All groups share one centre, and each spreads out both ways along 11 directions, with some noise.
(in the rows, 128 means zero)
Some rows, each with its group after it:
[110 105  97 116 114  92 119 133 141 146 120 139 111 105 134 117 163] -> (1)
[ 65 122 185 119 139 164 145  72 141 135  98 135 171 173 213 105 171] -> (2)
[175 178 107 123 134 127 159 133 128 146 123 147 150 140  69 152  68] -> (1)
[105 120 147 126 117 133 126 145 114 127 140 119 133 140 135 120 121] -> (0)
[106  66 164 117  55 157 119 118  61 160 168 158  86 136  80 131 114] -> (3)
[152 153  92  94 135 159 129 110 148  83 167 181 141 157 130 150 105] -> (4)
[135 172 160 115 216 126 150 156 191 152 131 165 139 134 152 108 115] -> (0)
[137 157 128 105 145 132 100 146 205 114 155 174 149 167 155 153 136] -> (4)
[119 197 116 106 187 165 108 104 116 124  90 123 158 166 151 161  97] -> (0)
[134 125 129 165 109 164 110 114 136 126 116 136 132 139 140 126 158] -> (4)
[109 120  78 123  98 153 143 123 100 141 135 105 112  78 194 118 100] -> (3)
[ 75  83 171 120 158 108  80 100 167  82 128 116  97 107 159 140 153] -> (1)
[142 167 149 125 171 146 106 113 157 135 128 132 166 116 158 139  82] -> (0)
[146 121 139 119 123  98 146 131 124 107 146 149 143 153 132 152 147] -> (0)
[146 154 148 109 104 151  66 147 121 119 158  88 164 154  93 133  87] -> (0)
[128 148 135 124 164 153 132 161 125 132 134 126 120 147 119  89 136] -> (2)
[123 155 144 152 165 185 116 147 137 107 124 122 130 161 129  96 142] -> (1)
[120  97 123 142 106 139 122 104 138 146 104 139  95 127  86  93 184] -> (2)
[125 119  73 139  66 150 127 116 137 123 159 176 146 102 159 157  72] -> (1)
[122 105 100 122 130 107 152 180  99  97 167 135 126 131 167  83 174] -> (0)
[141 106 104  77  99 101 139  88  87 159 141 139 104  88 158 171 111] -> (3)
[126 157 164 100 196 133 150 163 158 109 151 156 126 175  91 102 120] -> (4)
[134 100 102 155   4 170 177  79 134  94 150 111 145 121 117 140  84] -> (3)
[129 161 111 172 148 164 108 122 134 109  98 122 163 135 130 122 116] -> (1)
[116 109 156 125 113 110 117 144 134 118 154 146 135 142 143 157 123] -> (0)
[137 115 152 168 140 143 133 110 109 163 106 111 119  83 152 112 129] -> (2)
[ 85  76 110  89  84 161 107  98 151 115 170 140  81  91 137  96 120] -> (3)
[133 112 157 178 104  91 105  95 167  97  70  95 119 145  55 178 163] -> (1)
[ 62 128 118 118 147 104 103 142 165 111 123 171 154 152 144 142 118] -> (1)
[106 150  86 132 105 160 144 130  79 122 116 115 136 143 165 157  98] -> (3)
[136 133 140 122 150 106 107 153 106 158 134 130 132 112 137 133 118] -> (2)
[108 100 180 130 122 133 113  97  99 148 117 130 141 145 181 127 181] -> (2)
[109  96 122 109 115  95 110  99 176  82 126 115  97 123 151 163 166] -> (2)
[ 87  89 127 116  64 185 124  86  84 139 123  95  71 125  98 110 136] -> (0)
[108 113 162 138 103 158 160  93 133 104 122 123 138 166 115 114 146] -> (2)
[ 69  97 109 122 109 107 110 112 103 155  80  75  74  87 138 133 144] -> (4)
[147 161 165 181 136 135 153 171  89 153 108  94 166 147 105 122 100] -> (3)
[110 110 130 138 130 116 142 134 163 103 146 164 118 125 149 148 121] -> (0)
[158 174  78 135 125 135 146 165 212 139 130 124 134 118 136 122 110] -> (3)
[199 129 172 183 121 119 108 117 148 144 109 139 135 144  76 156 168] -> (1)
[114 118 101  88 154 102  94  93 118 111 114 110  92  95 105 139 123] -> (1)
[139 117 164 127 117 145  92 139 150 114 160 110 130 138 130 112 143] -> (4)
[127 125 111 128 134 126  69 119 166  87 127 123 111 127 144 163 153] -> (2)
[119 127 112  90 157 145 144 113 146 120 140 105 124 104 168  58 146] -> (3)
[146 112 110 145 118 105 114  77 203  98 129 155 121  78 183 201 113] -> (3)
[ 90 142  77 144 149 158  67 150 128 122 108 118  95 103 146 131 115] -> (4)
[173 159 103 137  82 157 152  97 103 156 114 144 162 155 193 187 140] -> (3)
[178 131 183  94 134 139 133  86  82 106 169 116 175 144 139 133 113] -> (4)
[ 92 127 171 143 104 174 133 131 129  86 140 130 154 197  76 116 107] -> (3)
[ 86 133 147 140 141 113 140 132 134 142  77 121  84 154  99 176 135] -> (0)
[110 112 227 164 163 159 129 132 155  99 122  66 101 140 168 109 167] -> (1)
[138 118 166 138 121 165  78  77 114 177 108  87 115  76 141 125 110] -> (0)
[136 113 167 151 106 194  97 100 102  78 135 111 129 192 130 120 199] -> (2)
[140 137  98 135 162 169  92 130  86 146 148 180 115  90 101 113  72] -> (4)
[149 124 132 125 131 160  89 112  90 112 146 118 120 117 111 120 117] -> (4)
[136 121 143 160 167 142  97 151 144 117 121 147  93 145 135 117 199] -> (0)
[133 115 134 111 141 144  96 110 122 109 134 130  92 139  92 122 159] -> (1)
[147 123 137 167 169 131  95 117 187 109 117 122 112  86 163 116 159] -> (3)
[100 144 109 114 155 136 111 181 145  86 168 133 106 129 158 160  76] -> (2)
[159 119 154 143 107 149  97 103  87 143 139 131 150 119 137 141 120] -> (2)
[158 119 176 160 119 128 117 126 167 147 124 119 142 134 152 115 184] -> (4)
[185 104 175 127 100 100 102 107  73 158 150 130 154 111 132 159 131] -> (2)
[127 122 172 144 148 174 137 167  77 166 166 109 146  97 163  42  97] -> (4)
[102  91  47 180  87 130 145 135 189  84 132 103  57  27 155 141  83] -> (4)
[141 137 103 129 134 119  85 139 103 155 101 141 117 149  85 119 181] -> (1)

New rows. What belongs after each?
[135 128 123 103  95 151 133 142 171 128 170 134 146 143 196 103 158] -> (4)
[103 121 135 115 107 173 105  95 138  84 131 105 134 164  91  94 144] -> (3)
[159 137 134 110 149 111 126 122 151 131 138 161 124 135  81 139 119] -> (1)
[157 132 112 127 135 110 159  89 138 142 101 137 123 111 160 144 161] -> (4)
[127 126 129  99  96  97 159 128 110 156 113 132 125 173  62 132 148] -> (1)
[109 114 144 161 121 165  97  70 152 102 102 158 107 135 139 188 130] -> (0)
[134  94 178 132 169 111 101  95 138  81 132 156  94 140  88 147 165] -> (3)
[107 126 122 133 144 132 111  76 134  91 113 132 167 114 142 128 103] -> (1)
[168 155 167 139 131 142 126 125  88 168 127 150 171 159 118 146 115] -> (1)
[150 133 159 103 151 126 122 103 103 128 134 129 138 140 119 134 129] -> (4)
[130 127 153 114 158 156 134 153 103 159 143 138 110 144 136  77 164] -> (3)
[145 142 126 127 143 158 108  72 162 115 124 115 155  98 194 133 119] -> (2)
[117  84 153 138 106 117 172 131 144 103 145 133  82 133 103 128 147] -> (2)
[135 123 148 112 118 160 153 137 126 144 176 161 150 135 145  89 110] -> (4)
[131 121 190  98 144 110 146 130 125 138 149 110 140 137 132 110 128] -> (4)
[142  98 169  80 168 126  87 138 122 176 155 161  67 126  95  82 192] -> (3)
[ 97 114 110  86 103 130 169 105 136 111 161 150 137 119 143 122  76] -> (1)
[131 130  99 176 145 149  94 143 164 130 115 141  88  84 108 129 112] -> (2)
[151 124 113  86 141 153  64 129  70 140 155  86 107  94 145  90 143] -> (4)
[115 102 160 156 105 136 103 106 140 118 130 156 130 137 140 163 138] -> (2)
[148 120 139 154 140 133 107 120 141 135 113 111 101  99 124 118 152] -> (0)
[164 164 192 147 169 112 118 147 126 174 113 152 168 161 139 168 130] -> (3)
[150 137 113 154 152 152  66 177 153 103 151 150  93 135  99 138 139] -> (2)
[110 133 137 113 142 160 119 108 142 140 122 136 105 128 132 131 116] -> (0)
[129 139 136 118 154 151  97 106 170 102 125 142 129 156 138 127 165] -> (3)
[110  91 122  81 137 122 109  75 156  71 161 137  83  90 113 146  98] -> (1)
[ 95  92 173 128 139 141  84  78 128  87 130 114 127 121 128 119 136] -> (3)
[ 83 110 156 107  98 146 108 113  86 128 128  87 130 142 144 122 125] -> (4)
[ 92  89 155  80 134 102  83 132 114 137 143 140  77 135 128 145 166] -> (1)
[134 142  89 102 150 127 145 117 159 128 120 123  90 102 112 128 112] -> (0)
[170 168 183 157 156 138 138 143 136 160 114 130 182 168 137 121 147] -> (3)
[121 111 173 170 136 174 136 128 111 105 148 122 114 116 196 146 111] -> (2)
[128 121 117 126  95 159 147 122 149 122 148 127 124 126 132 103 123] -> (3)
[141 149  86  63 145 125 121 103 179 147 134 120 130  99 186 107 142] -> (3)
[156 120 111 124 125 129  89 108 131 105 115  68  95 108 144 127 188] -> (4)
[125 119 121 133 122 178 117 146 185  67 176 167  90 158 121 134 133] -> (2)
[129 129 152 158  95 198 128 137 126 107 151 135 124 172 125 132 128] -> (1)
[173 137 152 119 122 136 100  68 139 127 117 134 129 138 105 182 129] -> (0)
[ 85 128 139 131 165 124 176 144 134 129 114 156 114 152 156 124 142] -> (0)
[126 124  83 122 130 127 146 120 163 116 125 151  92 109 124 137 130] -> (4)
[ 91 113 107 136  81 191 145 121 138  87 148 113 118 141 124  87 115] -> (3)
[144 127 164 165 123 116 116 144 153 142 125 115 108 108 145 179 112] -> (1)
[122 112 122 110 103 123 135 127 123  96 155 147 127 154 127 148 137] -> (0)
[165 135 121 160 124 169  89  92 183 104 124 141 130 125 109 125 148] -> (2)
[129 146 151 151 156 149 125 152 158 114 123 111 136 145 105  90 134] -> (3)
[139 125 109 125 126 133 138 137 174 111 158 146 100  97 130 147  86] -> (1)
[105 111 164  86 138 109 145 125 127 121 130  85  73 130 106 142 125] -> (1)
[173 130  87 116 125 144 125 119 122 138 156 139 100  76 129 133  96] -> (1)
[125 127 112 104 139 147  64 154  79 133 142 122 106 144 142 115 175] -> (2)
[145 127 125 118 120 129 122  80 102 150 112  96 148  89 155 122 119] -> (2)
[175 122 109 129 131 120 135  93 170  96 130 114  88  85  71 140 111] -> (1)
[ 88 107 146 138 133 141 186 131 133 146 122 131 105 115 140  85 126] -> (0)
[111 120 147 156  92 165 139  83 143 103 102 121 144 169  82 118 142] -> (2)
[119 134 127 141 129 162 152 120 133  93 132 138 143 158 126 112 132] -> (0)
[178 168 124 141 167 165  75 121 124 160 126 132 163  98 160 113 111] -> (2)
[106 127 149 145 163 125 175 150 168 115 133 124 103 109 154 123 103] -> (2)
[100 110  54 115 132 135 160 121 181  98 125 103  44  62 132 102 118] -> (2)
[131  86 135 135  76 136 113 152 130 105 167 119  99 133  93  99 160] -> (0)
[171 142 157 202 141 167 146 125 136 116 117 102 127 102 101 123  90] -> (2)
[122 130 118 156 127 170 149 119 115  67 145 105 136 116 154 131  80] -> (4)
[152 114 177 154 113 156 101 111 132 129 161 165 146 128 162 157 114] -> (1)
[139 142 109  77 165 114 130 127 148 125 161 155 105  96 119 148  65] -> (1)
[160 115 159 218 110 185  92 108 152 127 126 165 122 117 106 141 125] -> (2)
[ 36 121 128 130 149 127 181 157 153  95 114 108  88 135 150 124 102] -> (2)
[141 115 183 142 183 121 116 157 162 114 144 187  88 157  84 132 164] -> (3)
[161 127 134 185 128 173 128 134 137 125 157 156 147  93 149 107  96] -> (4)
[152 136 121 135 116 117 110 120  90 137 127 100 146  90 116 155  68] -> (2)
[160 120 147 149 113 129 139  71  94 135 105  80 144  84 145 136 112] -> (1)
[117 122  77  78 118 162 179 123 113  93 174 133 101 122 132  93 100] -> (4)
[124 138 159  85 169 165 145 138 132 124 179 160 129 148 149  88 110] -> (1)
[177 127 135 130 120 128 145 110 108 103 162 129 191 119 162 104 129] -> (0)
[117 118 124 143 134 155  99  95  82 139 106 105 123  95 182 125 137] -> (0)
[144 145  97 102 135 146 140 116 126 121 146 162 141 134 101 113 100] -> (1)
[ 70 136 104  98 133 136 159 146 146 110 135 123 125 136 149 109  94] -> (1)
[136 126 159 108 130 135  71 159 123 138 164 127 125 142 134 127 139] -> (0)
[134 105 108 125 165 128 114 129 157 118 142 150  66  84 161 114 164] -> (3)
